All rows are made from the same 14 directions, up to rounding. Whole rows:
[[  5   1   9  22  27  14  -9  -5  14  -7   6  11   0  10  19  26   1 -29
    1   0  17  -2   3  -6 -11  -7]
 [-14   2   1   7   0 -14  -7 -10  -4   2   4  33  18  -2  -3  -2  -2 -10
    7  14   9  -5   8  -3   3 -25]
 [ -1  -5  -2 -18  -4   5 -26  -3   2 -15  -8  14 -18  -6   1  22   7   7
    2  -6   9  23  -9   0   8  26]
 [ -1   8   5  -3  -1   0 -14 -16  -8  -2  -6  13  -4  -3   4   0   1 -17
   -3   7  -7  11 -19   0  -3  10]
 [  9   3 -15  12  11  22  11  -4  -5 -12 -26 -10  14  -2  -2  -3   1   1
    4 -16  12  -5  -6   7 -15 -31]
 [  7  -2  10   3  11 -11   1   3  19   5   9   8   0  -3  17 -20  16 -10
   -2  -5  -2   9 -16 -19  -7 -16]
 [  1 -14 -16  12  -1   3   2   5 -26   4  21   0  17 -11 -23  27  -4   4
  -13  -1   0   5  13  -1  -8   1]
 [-23  20  -2  -6 -10 -14 -16   6  -1  -6 -17  33  14  -2  -4   9   9  16
    3  -2 -18   5   1   8   7   3]
 [ 12   9  -6   0 -18  -4   2  -7 -16   2  -9  -1 -18  -3   3 -13  14 -18
    8  13 -13   4   2 -18  19  -1]
 [ -9   1   5 -11   2  -6  18  17  -3  -6  10   3   5   1  -4  11 -23  -2
   -4 -14   5  -2  17   8 -30  -7]
 [ 12 -13   2 -17  -9  -1  -5   9 -12  10  15 -13 -10  -7 -12   3   8  -1
   -3   0  -8  11  -4 -11   6  15]
 [  8   9  -9  -2   7   0  23  13  -2   3  -6 -16 -13   0   0   8  -3  24
  -11 -12 -24   3   7   8   1  32]
 [  4  -4 -17  -4  -2  -4   8  -1  -2  -3  -7 -13   1  -8 -20   0  -5  29
    5   2  -9  12  -3   5   5  18]
 [ -3   4 -18  21  -3  -7   8   2   8 -10   4  -1   3  -4   0   7   3  21
   -8  -3  -9   9   7  -4   1  13]
 [  6  -8   8 -16  -8  18 -11  -6  -9  -1   5  -8 -23   1  14  -2   3  -7
  -18 -13  12  -2 -12   7   5  17]
 [ -7   5 -11  13  -6 -10 -10 -16  11  -7 -10  -9  19  -3 -20 -10  -5  16
   14  20 -13  11 -20   3   0   8]
 [-11   8  -4  11   3 -13  -2 -12  26 -11 -21   1  -3  -2   5 -11  -8  18
   13  12  -6  14  -9   3  -3  14]
 [  0 -16  -6   0  -5   1 -30 -10  -5  -3   5  27   0 -13   3   7  23  -2
   -2   0  19  15  -8 -14  16  -8]]

Rows cut short, each followed by the rest of it:
[  2   8 -25  29   0 -15  21  -2  11 -17   3   4  -4  -2   1   6  -1  13
   5   7  -5  10]	[ 21 -15   5   6]
[  3   0  16 -21  15   0  -6  20  15  -7  20  -3  16  12 -16  23 -11 -10
  10  -9   4   4]	[ -7   1 -25  -1]
[ 12   9 -11   5   4  11  28   7  -1  -8  12 -23   7  14  -5  -1  -9   9
 -12 -16  -3 -18]	[ 3 10 -5  1]
[  1  -4 -12   6  10 -16  18  -7   9  10 -11   9 -11 -10   8 -21   5  33
  -2   4  -6   4]	[ 6  0 21 10]
[  5  -7   4  -2  10   0  -2   9 -14  22  -2  12  -4  -4   0  12  14  -3
   4   7  -3  -7]	[20 -6 21 -5]
[ 21  11 -14   9  12  -5  13  -6  21 -22  -2  -4 -13   7   3   2   6  -3
  16   3   1  14]	[ -3 -19   6   7]
[-18  18   8   4 -19  -2  13   3  -3  -6  -7  -7 -18  15  12   6 -25 -12
   4  11  -4 -19]	[32 13 -2 12]
[  9   1  -6  11  10  -8  -1  13  15   2  13  -7   4   0  -6  15  14  14
  -1  -1 -20  14]	[ -4 -13   3  21]
[-18   2 -18  16  -1  -5  -8 -14  11 -18  -3  26   9 -10   9   2   3  32
 -21 -14   5  13]	[-11  11  -1  12]
[ -4  -1 -12  25   6   4  -4  -7  -5   6  -5   7   0 -10   9  10  10  17
 -21  -4 -12   6]	[-2  5  6 19]
[ 12  -3   6 -12  27 -12  22  -2  -7  23  -7   6 -17  -7   2  -4  -7   4
   3   8 -14   7]	[ 5  1  4 16]
[  2  -7  -4 -15   8   8   0   6   1  -5  -4  -4  -2  -7  -5  10  -5  20
  -9 -21   4  11]	[ -9  12 -12  13]
[-11   3   6  13   0   5  -5  20  12   3  -2 -18  18   5  -5  13  -3   7
   2  -3 -12  -7]	[  5   6 -17  -2]
[ 11  11  14  -8  11  -7   7   4  -9  20   0  22 -21   3  24  -6  20 -21
  -6   1 -16  -5]	[  6 -13  20   2]
[ -3   6   1 -27   5  -4   1   1   7 -10   2  28  -1   5   6  -5   5  18
  -9 -21  10  -3]	[-8 12 12  2]
[  7 -14  -9  13  -2   0   2   7  -4  16  -4 -16 -13 -13   0   2  13  19
  -3   6 -13   7]	[11 -9 16 17]
[-17  -6   9   5   0 -21  -6  22  19  -2  30   9  23   0 -10  17  -8   3
   1   0  -2   8]	[ 11  -9 -24  -4]
[-12 -11  13   7   5 -14   0   9  11  24 -10   1 -12 -10  14  -7  -1   8
   5  13  -9   3]	[16 -4  0  5]
[ -4  19   6 -11  -8 -10  12   3   8  -5 -19  -1   3   8   1 -25  -4  -5
  19   4  -9  -8]	[ -1   0  -3 -21]
[ 10 -12   5  11  29   7   4  11  17   8  13   7 -13  11  16  27   8   1
   3   1  19 -13]	[31 -6 22  5]
[ -2   6   3  -8 -29   3 -12 -23 -15 -13  10 -18  -3   5 -14 -10 -19 -24
  -1  16  -1   4]	[-23   5  -9  15]
[  1  -2 -14  15  19  -5  12 -25   5   5 -10   4   8  -6  -3 -17  -7  25
  -4   9  -3   1]	[-13  13   8   8]
[ -2 -11   7  -8   8   7 -21 -10 -15  14  17  12  27   5 -22  10   0  -5
   0  12  11 -16]	[-7 12 14 -9]
[  9   3 -11   0 -22   7  -9   5 -11  -5   3 -14  13  -2 -13 -11  23   1
  -3  -8 -11   0]	[-17 -10   8 -12]
[ -3   9  -4  18 -23   9  -2  -4   5  -5  -7 -16   9   7  11 -30  15  -4
  -4  -2  -1 -19]	[ -8  -3   8 -24]
[  6  17  -5  11 -12  16  11  -2 -14  -7  -8 -20  -4   4  10  -7   0 -14
 -17 -13 -15  -6]	[-11   4 -14   1]
[  2  11 -18   2  -9  16  -9   4 -15 -17  -7  16  11  -1   0  14  21   6
 -14 -25   2  -2]	[ -5   3   7 -12]
[ 10  13  -5 -31   5 -11   6   5   2 -13   0  26   6   3  -8  -7  13   7
   7 -17   0   6]	[-13  -5  10 -12]
[ 11   4 -12  10  -2  -6  16  -4   3 -10   0  -3  -6  -3   5 -12   4  -7
   4  -1   1   8]	[  1 -17  -4 -11]
[ -7  14  -6  -6  10 -27  -1   4  18 -12  -8  20  21   0 -23   9  -4  14
  27  12 -15  19]	[-4 -5 -6 -1]
[-16  13 -11 -11 -16 -15   0   4 -13  -8 -16  19   7 -12 -11   0  -2  21
  -3  -7 -18  13]	[-2  8 -5  6]
[ 10  -4 -13  10 -23   8  -3 -13 -28   1  15  -8  -6  -5  -3  -6  11 -15
 -15   5  -2  -1]	[ -4 -11  13   2]
[  4   8   5   3   9   8  11  -6   9  -4  -6  -7  14   8   8 -25  -1  -9
  -1 -11   6 -14]	[-19   6 -15 -29]
[-14  -7  -3   4  13 -11  11  -4   9   3  -8  18  -5 -18  19 -11  -7  28
 -23 -18   0  15]	[ -6  12 -17  10]
[-10  14  -1   2 -11  -4   0   0 -11 -11  10  25  -4   6   9  16  -2 -15
 -10  -3   3  -5]	[17  0  3  1]
[  8  -8  -7  10 -17  11 -19  -9   9 -21  15 -21  -9   3  -1   7   4  -9
  -2   2  13  12]	[-15 -12   0  15]
[ -3   5  -5   6   3 -11 -11 -10   3   2 -25  16  10 -10  -5 -10  12   3
  19  15  -9  13]	[-10  -8   6 -13]
[ -3  -1   3 -21  -1 -17   5  -9  -7  10   4  24  -6  -6   2 -23   3  11
  -7   1  -1  -1]	[-5  3 19  2]
[ -7  -6  14 -24   1  -1   9  31  19  -3  -2 -13  -2   3   2   2 -11  14
   6 -22   8  -3]	[ 11   7 -22  -7]
[ 17   1   1  15  16   3  -9  -2   4   8  -4  -3   9   5  -7   8  19 -18
  22  19  -6   0]	[ -2 -19  14 -14]
[-10  -3  14  -2  -4   3  -3   7 -11  13 -14  -1   1 -11  10  -9  -3 -15
  -5  -5  -5   3]	[ -3   2 -26 -17]
[-10   7   3   3 -16  -8 -21   8   2   5 -18   1  -4 -12   4  -1  18   7
   0   2 -28  20]	[-13  -8  -1  15]
[ -2   7  16  -3  12  14  -6   0   7  -4  -5 -10  -5  11   8  14 -14 -16
  -1  -3   1  -3]	[ -8  13 -19  12]
[  2  10   0  -1  -3   6   2   3  11 -22  -5 -10  -4   9   1   9 -10 -13
  11  -5   6   5]	[ -1  -2 -19  -2]
[-12  -3  -9  -4 -14 -15   3   6   3 -20   3   8   3  -6 -14  12 -18   2
  15   3  13  15]	[ 19  -6 -18  -8]
[-10  -4   3  -7 -14 -20  -4  -9  -1   0   6   5   3  -9  -9 -17 -11  -5
   7  15  -2  14]	[ -8  -7 -10  -2]
[ -3   3   4  -9   5   0 -10 -11  13   8  -5   1   7  13  -6 -12   6  25
   7  11  -2 -19]	[-9 17 36 12]
[-10  16   9  -7  -6  -9   0  11 -13   9 -23   3  -6 -12   5   1  -2  -6
  -4  -3 -34  17]	[ -6   2 -24  12]
[ -3   3  -4   0 -14  11  10   8  -5   2  -3 -26   8   3  -4 -14  -2  19
 -14 -15 -10 -15]	[-5 15 -3  1]
[ -3   1   5  10  18  14   4   6  -8  16 -10   1   7   8   1  20  -4   0
   2   4   1 -24]	[24 15  9 -6]
[  3 -14 -13 -19  -1 -23   5  -6   0  -8  24  27   7 -12 -16 -11   2  16
  -1  -3  16  17]	[ -6 -11   8  -7]
[ 18   9 -13   7  20   5  16  -4   8 -22   3   0  -8  11  -3  25  -8  -9
  12   0  10   6]	[10 -7 -2  7]
[  3   9 -12  -5 -24  22 -25 -12 -29 -16  -3   9   8  -2  -5   5  19 -12
 -16 -15   2   1]	[-25   3   7  -5]
[  2   9  -7  -6 -14  -2  -9   3 -17   4 -24   5   0 -10  -8  -2  19   3
   9   3 -21   9]	[-4 -7 12 -3]
[-15   9   4   7 -14 -19 -15  -3  20 -12   2  23  -7   7  12   2   6  -6
  15  17   5   3]	[ 14 -13  16   1]
[ 13  -7  -8  -6  -6  10  26  -6 -21  12 -15 -21 -17 -11   7 -33  -1   8
 -12 -11  -1  -7]	[-4  6  2 -7]
[ -7   0   4 -18 -12 -16   1  -6 -16   9  -4   3  -2 -10 -15 -12 -14   1
   4  13 -14  11]	[-7  4 -6 10]
[ 14  -7 -12   5  -5  18  -9  -4   3  -5 -12 -28  16  -4 -13 -18  18  11
   4  -8   1   3]	[-30  -3   1 -16]
[-11   8  -6  -4 -22   2   0 -12 -15 -15   5  11   5  11  -8   0 -13 -10
   5   8  18 -19]	[ 15   9  11 -14]
[ 12  -2  -9   6   7  -5  -8   4  16 -16  18  10  15   2  -8   8  17  -5
   9  -5  10  12]	[ -9 -22   1 -17]
[ 12 -14  -2  -4 -11 -13   8  -2   7   0  -5 -16 -24 -18   6 -28   4  -5
  11   5   2  25]	[ -7 -25  -9  -4]
[ -3  -1   3 -16  12  -2   8   4  19 -14  -6   3   9   3  -2  -7 -13  11
   9 -15  17   2]	[ -8   9 -20 -16]
[-10   1   9 -22   8  -9  -9 -11   6   4 -23  14  -3  -5  -3 -11  -9  15
  12   7  -1   8]	[-14  15   3   9]
[ -3   7   8  -2  -5  11 -21  11  14   0 -29 -15   7   6  -2   0  16   7
  19   0  -9  -5]	[-9  3  7 -7]
[ 12 -22  -3  -6   2  17   2   1  -9  -4   3 -15  -4 -10  -2   1  -5  -9
  -3 -14  27   6]	[ -3  -3 -19 -17]
[  9 -11 -11  14  16  -1  -9  10   3   6  -2   0   8 -12 -12  24  16  13
   7   3  -9  18]	[  3 -14   3   6]
[ 13  -3   4  21  11  19  -1   9  -1   6  20 -18   3  17   0  27   5 -21
   0   7   6 -21]	[19 -7  8 -2]
[-12 -20   6  11 -15  -5 -13  -4 -11  21  16   0 -15 -13  10   0   2   2
 -18  13   0   1]	[13 -2 12 20]
[ -9   3   2  -1  -3 -15  -9  -8 -10  10  -7  14  -1 -10  -6   1  -2   2
   2  17 -17  12]	[-3  1  4 15]
